There are 8 hidden switches. A switch that is on adds its own fixed numbers to the row, and there is some noise. The rows also spread widely along 10 directions, which tell nothing about the answers.
Known rows, each followed by its switches (1 for on, 0 for off):
[  1 -16  -3  -5 -32 -33 -19 -41 -62 -56 -20 -38  -9 -34  14 -26   9 -13
  -2   1 -42  -3 -19  12 -10  22  11  30]
0 0 1 1 0 1 0 1
[  7 -16  -9 -20 -19 -17 -16  -9 -47 -65   2 -32  -7  -3  39 -41   1  26
 -19   1   9   6   9  27  36  36   8  16]
0 0 0 1 0 1 0 0
[ 31 -11  28 -15 -13   4   4  -5 -22  -2 -13 -36  26 -26   1  17   1  26
  -2  -2  -9   7  25  24  12  -9 -24 -25]
0 0 0 1 0 1 0 0
[  8  16  -6   8  18  37   9 -40  -6   3 -27   7  26 -31  -4   1  10  13
  31 -14 -10  16 -29 -22  19 -28  33   9]
0 0 1 0 0 0 0 0
[ -9  17 -10  -4  12  56 -28 -74  16  10 -42  20  34 -35 -23  26  16  53
  46  -5 -39 -19 -13 -42  30 -25  28 -46]
0 0 1 0 1 0 0 0
[-25 -25   4 -22   7 -18  39  36 -23  23 -21  -9  48  23   7  -6 -13  41
 -18  -4  43 -65 -25   5  48  59  -4 -53]
0 0 1 1 0 1 1 0
[  5  -2  10  15   5 -32  54 -19 -45  10 -16 -43  41 -25  -5  12  19  -1
  11 -14  -3 -25 -53   6 -58  15 -13 -10]
1 1 0 1 1 0 1 0
[-12  22   0   9  27  30  11 -25  21   3 -29  -5  58 -20  10   5  -2  50
  52 -24  24 -47 -51 -43  39  27  24 -13]
0 1 1 1 0 1 1 1
[-15 -38   9 -24  21   4  30   7 -32  49   0   1  56  13  -9  18  10  29
   3  -4  10 -34 -41 -36  17  33  -3 -40]
0 0 1 1 0 1 1 0
[  4 -59   9 -22 -59 -20 -12  23 -56 -10  28 -34 -19   3  23 -17 -15 -33
 -40  16 -20  22  -1  14  12  16   0  25]
1 0 0 1 0 0 0 0
[  1   9  -4  24  -5   6   6 -32 -37   1 -13 -17  25 -37  -2 -12 -10 -20
  14 -15 -23   9 -32  -5  13 -23  21  33]
0 1 1 1 1 0 1 0
[ 21 -15   5  -4 -18  34   1 -22   3 -25 -22   5  25 -20  19  -6   9  46
  12   3  -7  -6  -8 -16  20 -12  35 -15]
0 0 0 1 0 1 0 0
[ -1  23   9   0 -15  13 -13 -28  24 -14   2 -30   5 -34   7  13 -23 -26
  31 -16 -18  -9  -4 -28  -5  13 -18  31]
0 0 0 0 0 0 1 0
[  5  28  -4   8  27  -3 -15 -62 -54   3  -4 -53  10 -45 -20  20  10  -8
  33 -16 -27  17 -15   7  -8  -6 -27   8]
0 1 1 1 1 0 0 0
[  0 -11  -5  -1 -43  10  12   8   7 -56 -47  -3   4 -10  39 -42 -15  41
 -23   7  11 -24  -2  20  49  21  47  -2]
0 1 1 0 0 1 0 0
[  6 -19 -15  17 -29  24  14 -25 -23 -17 -19 -17  11 -21  16 -13  14  44
  -5  16 -14  -3 -28  -6  16  -8  37  -6]
0 1 1 1 0 1 1 0
[ 14 -30  16   4 -32   1  22  -1 -20  -3  -7 -30  42 -17  22   0   9  35
   0  -8  -2 -12 -20  -1  15  -4  13 -14]
1 1 0 1 1 1 1 1
[-17   1 -21   9  -7  23   2 -25 -12   4 -14 -10   3 -14   0  -7  -3  14
   6   5 -12  -6 -29 -11  27  -2  27   1]
0 1 1 0 0 0 1 0
[  2 -10  12 -19 -13  -1 -18  -5 -19  -1   1 -15  18 -20   2   0 -27 -25
  12 -10 -19  -7 -10 -10  16  12  -6  18]
0 1 0 1 0 1 0 0
[-10   3   8  -1 -14   3  24   8  34  19 -32 -12  33  -9  -3  25 -21  19
  19  -2  16 -80 -31 -16  -3  32  -9 -55]
0 0 0 1 1 1 0 0
[-14 -10  -6  -3  -7  -1  12 -10 -10  46 -25 -22  23 -13 -26  25  -5  13
  13  11  -2 -47 -43   2  -2  -5  -1 -62]
1 0 0 1 0 1 0 0
[-23  -4 -21 -16   7  -5  -9 -22 -35   2  -2  -3  10   5  -6 -18  -4  13
  -4  -1  -5 -18 -18   1  33  16   8 -14]
0 0 0 0 0 0 1 0
[  7 -31   1  16 -59  59  -5  -9  31  24   7 -17   1 -20   7  34  -9  25
   6  28 -28 -10 -15 -39   3 -24  15 -19]
0 1 0 1 0 1 1 0

New rows, each followed by its switches (1 for on, 0 for off):
[  6 -48   2 -44 -12  16 -35 -37 -65 -22  10 -21  12  -9  16  -2  29  33
  -6   4 -42  45   8 -14  31   8   7   4]
1 1 1 0 0 1 0 0
[-15 -41  -3 -17  -9 -34  15   3 -73  19  28 -45   5   6   0   5   1 -20
 -23   7  -6  -7 -25   0  -8  40 -27   2]
0 0 1 1 0 1 1 0
[  6  14 -10   4  13  -1   0 -42 -36  -7 -10 -30   5 -26  -8   4  16  13
  20  -3  -7  -1 -23   5 -13   1  -4  -9]
0 0 0 1 0 0 0 0
[ 13 -31  14 -15 -24 -19 -14 -33 -75 -15  -2 -22  32 -33   0 -13   0 -18
 -13  -8 -54  21  10   9  17 -15  -1  22]
0 0 1 1 1 1 1 0
[-35 -45  12 -50  -5 -29 -31  17 -61  45  17   5  23  14 -19   4 -35 -45
 -18  -6 -26 -28  -8 -18  47  42 -24 -11]
0 0 1 1 1 0 0 0
[ -7  -8  -6  -4 -16   6 -25 -23 -19  -1  -8   3   7 -20  -3 -13 -11 -10
  16  -2 -24 -16 -31 -18  24  -5  27   8]
0 0 0 1 0 0 0 1
[-20 -45  -8  -8 -31   7  -9   4 -28  51  42 -40  10   4  -1  29 -17 -16
  -3  13 -13  -9 -28 -23  12   3 -19 -13]
1 1 0 1 1 1 1 0
[  7 -15  19  -7  -9  -5  14 -21 -29  30 -29  -8  67 -31 -22  10  -5   7
  12 -13 -28 -26 -18   1   9 -29   5 -35]
1 0 0 1 1 1 1 0
[ 26  -4  12  18 -44  42 -11 -34   8 -10 -25 -24  31 -48   7   6  -1  36
  13   0 -29  10  12   2  31 -51  21 -14]
1 0 0 1 1 0 1 0
[  5 -12   8  -7   9  -4  10 -24 -37  28  28 -35  26 -18 -10  29   4 -25
  20  -9 -17   4 -29 -28 -29   5 -30  11]
0 0 0 1 0 1 1 0
[ 12 -27   6   0 -20  -8  39  -8 -30 -25 -25 -16  39  -6  21 -12  23  61
 -14   6   0 -32 -14  10  -7  18  15 -39]
0 1 0 1 1 1 1 0
[  4 -30  -4  -5 -38  -9  -9 -18 -58 -31 -17 -31 -10 -21  10 -20   3  14
 -25  19 -32   7  -3  25  12   5  13   0]
0 1 1 1 0 1 0 0
[-20 -15 -13 -27   9 -19   2 -27 -42   3   6 -21  15   6  -6   5  13  19
  -1   1 -10 -28 -18  -6  -1  35 -15 -30]
0 0 0 0 0 1 1 0
[ -1  -1   7 -13   2  -9  12 -33  -5  -7 -32  -2  40 -19  -5  11  14  23
  27 -14 -19 -47 -26 -18 -15  16   3 -34]
0 0 0 0 1 1 0 1
[ 12 -31  24 -21 -23  -2  -2 -43 -35 -29 -44 -22  43 -34   2  11  28  49
  10   3 -47 -22  -8 -11 -19  21   7 -37]
1 1 1 1 1 1 0 0
[ -1 -62  -2  -5 -54  -8  15  15 -45 -28   2 -22   5  12  37 -29  21  48
 -36  20   0 -11 -18   8  20  24  32 -16]
1 0 0 1 0 0 1 1
[-10  -4   2 -10 -24 -18  -1  -9 -25 -21 -11 -39  -9 -14   9  -1  -9  -3
 -11   0 -12 -12   4  17   9  35 -18  -1]
0 1 1 0 1 0 0 0
[ -9 -38   0 -28  -1  21 -34 -10 -29  41  28  -9  29   0  -2  18  -4   3
  23  -5 -12   3 -28 -38  44  -6   6 -10]
1 0 0 1 0 1 0 1
[ -6 -27   3 -11   2 -28  22   6 -56   5  21 -31  34   6  17 -12   2  -9
  -9 -15  14  -6 -29  -1   5  29  -9   9]
1 0 0 1 1 0 1 0
[  0 -17   1  -3 -23  26  -8  -7  -2  25  22 -34  10 -12   8  20  -3  10
  12  -1  -5  14  -8 -14  31 -13  -5  -4]
1 0 0 0 0 0 1 1
[ -9  11  -5  -5  32   6  16 -23  -6  38 -16 -18  43 -15 -17  26   4  10
  43 -15  16 -36 -62 -24  -9   6   0 -34]
1 0 0 1 0 1 0 0
[ 12 -14   1  13 -20  11  25  -3 -25  14 -18 -22  26 -18  -2  -1   1  34
  -9   9  -2  -8 -13  21  17 -27  12 -27]
0 1 0 1 0 1 1 0
[-14 -27 -20  -4 -27  10  -2 -15 -28  26  13 -12   1   2  -8   7   1  12
 -17  15 -21  -7  -5  -1  22 -16   2 -31]
0 0 0 0 1 0 1 0
[ 12 -26  33 -24 -50 -11 -21   2 -22 -20 -11 -44  27 -32  12  -3 -29  -4
 -10  -5 -29  -7  23  15  21  14 -19   5]
1 1 0 1 0 1 1 0
[ -5 -13 -14   4 -11 -24  19   2 -44 -35   4 -25  -1   0  34 -40  -2 -20
  -3  -7  19   0 -58   0 -10  38  28  45]
1 1 0 1 0 0 0 0
[ 12 -16  22 -16  19  16  10  -6 -18  50  17 -32  49 -10 -11  46  11  32
  23 -13   3  -6  -8 -22  14  -1 -35 -37]
0 0 0 1 0 1 1 1
[ -8 -10  11   1 -58  24 -15   8  32 -10 -35 -15  18 -21  13  -6 -36  34
  -3  11  -6 -44   2   0  46  11  20 -26]
1 1 0 1 0 0 1 0
[-32 -18 -26 -15 -37 -25 -18 -12 -28 -45 -26   0   3   4  16 -53 -21  22
 -21  12  -7 -62 -20  12  42  43  35 -15]
0 0 0 1 0 1 1 0
[-17 -24 -17 -10 -21   7  -3 -18 -27  22  -1 -40   3  -4  -8  15   8  38
  -9  20 -14 -16 -13  14  14  -2  -6 -48]
1 1 0 0 0 1 1 0
[  2 -13   8   4   1 -30  55  -7 -43  22 -14 -44  28 -19  -5  20  12 -26
   5 -12  -5  -8 -51   4 -47  11 -14  -3]
1 1 1 0 1 1 0 0
[ -1   1   0   7   9   1  18 -22 -25   7   5 -40  33 -19  11   8  12   7
  23 -24   8   9 -31 -12  18   4  -2  11]
1 0 1 0 1 0 1 1
[ -8 -40  15 -41 -26 -39  10  22 -46  -3   0 -14   9  12   5  -8 -13 -20
 -28   1 -16 -22  -4  13  -4  46 -18  -5]
0 1 0 0 0 1 0 0
[-18   2  -6  -7  10   2   6 -28 -24  26 -20  -8  19 -16 -20  17   2  -1
  14  -7 -21 -22 -30 -13   3   7  -2 -23]
0 1 1 0 1 0 0 0
[ 10  -8   4   7 -19 -20  26  17 -36 -36 -11 -24  10 -15  35 -40 -22 -25
 -12 -13  18   5 -29  16  20  24  23  52]
0 1 1 1 0 1 0 0
[ -5 -51   9 -32 -21 -31  -7 -23 -69  13  -8   4  31 -15 -20  -4   6 -39
  -3   3 -60 -12 -43 -20 -31   2  14   0]
1 0 0 1 0 1 0 0
[ -2 -13 -14   4 -13   0   2 -34 -35   4   4 -29   7 -19  -5   5   8   8
   3  11 -22 -12 -27  -4 -11  -5   1 -11]
0 0 0 1 0 1 1 0
[-10 -31 -15 -15 -12 -10   0 -10 -35  -3  22 -22  -6   7  13   1   7  -8
  -2   9  -6 -14 -37 -22 -17  35  -1   1]
0 0 0 1 0 1 0 0
[ -2 -34  -2   9 -34  32  49  29  17 -15  16 -23  -4  20  54   3  13  44
 -20  14  35  -6 -30 -36   2  53  18   6]
0 1 1 0 0 0 1 0
[-21 -26 -23   2 -13   0   6 -36 -39  44 -15  -6  10  -8 -34  25  15  16
   5  26 -38 -48 -51 -13 -31  -8   9 -63]
0 1 0 1 1 1 0 0
[ 10 -22  -6  -2   4  19  24   7 -18  29  29 -37   5   6  11  26  11  22
   2   7  28   7 -25 -10  -1   6 -16 -22]
0 0 0 1 0 1 0 0
[  1 -13  -3 -14 -10  -6 -18 -50 -41   1 -23 -31  16 -32 -20  13  13  16
  17   7 -40 -15 -21   3 -16  -9  -2 -33]
1 0 0 1 0 1 0 0
[  6 -33  -3  -7 -26 -29 -10 -28 -93 -16  15 -49  -7 -16   0 -12  16   6
 -33  12 -43  22  15  39  -4   0 -20  -3]
0 1 0 1 1 0 1 0
[ 23 -22   6  -7 -32  -7  -9 -29 -59 -59 -11 -48  -9 -30  26 -18  17  23
 -18   9 -28  28  11  26   3  15   2  20]
0 1 1 1 0 1 0 0
[ 36 -26  22 -13 -31 -19  -8 -33 -73 -41  -9 -36   9 -41   5 -11  16 -11
 -12   1 -58  38  13  26 -27 -17  -6  26]
0 1 0 1 0 1 0 0
[ 12 -37  12 -13 -21 -22  19  -8 -53 -12   0 -33  26 -11  14   0  14   0
  -7  -2 -16  -4 -26   1 -27  17  -3  -2]
1 1 0 1 1 1 0 0
[ -2 -30   6 -17 -21   4  14   2 -23  24  -8 -16   8   4  -7  23   9  37
 -19  17 -13 -18   7  13   7   6 -16 -59]
0 1 0 0 1 0 0 0
[ -7  -8 -12  -1 -15  -6  -5 -42 -25 -21   8 -50   3 -16  13  10  26  26
  16  -2 -14  -8 -18  -6 -11  19  -9 -11]
1 0 0 0 1 0 1 1
[-20 -37   0 -24 -17   4 -19  16 -40  62  17 -13  22   7 -23  13 -31   3
 -21  13 -14 -17   0   7  58 -10 -17 -39]
0 1 0 1 0 1 1 0
[ 14  32  -1   0  30 -21  -3 -49 -51  -5 -22 -55  35 -43 -16   4   7  10
  31 -26  -1   2 -11  39   9 -21 -22 -17]
1 0 0 1 1 1 0 0
[  2 -10  26   2  -9  25  37   0  34  32  -5 -24  28 -19   1  59  -1  -4
  36  -2  -2 -39 -56 -65 -53  39 -18 -12]
0 1 1 1 0 1 0 0
[  8 -15  -1  -2 -21  23 -11 -35 -15  -3 -14 -18  18 -24   0  11  15  36
  14   5 -23  -4 -12  -9   8 -16  14 -29]
1 0 0 1 1 0 0 0
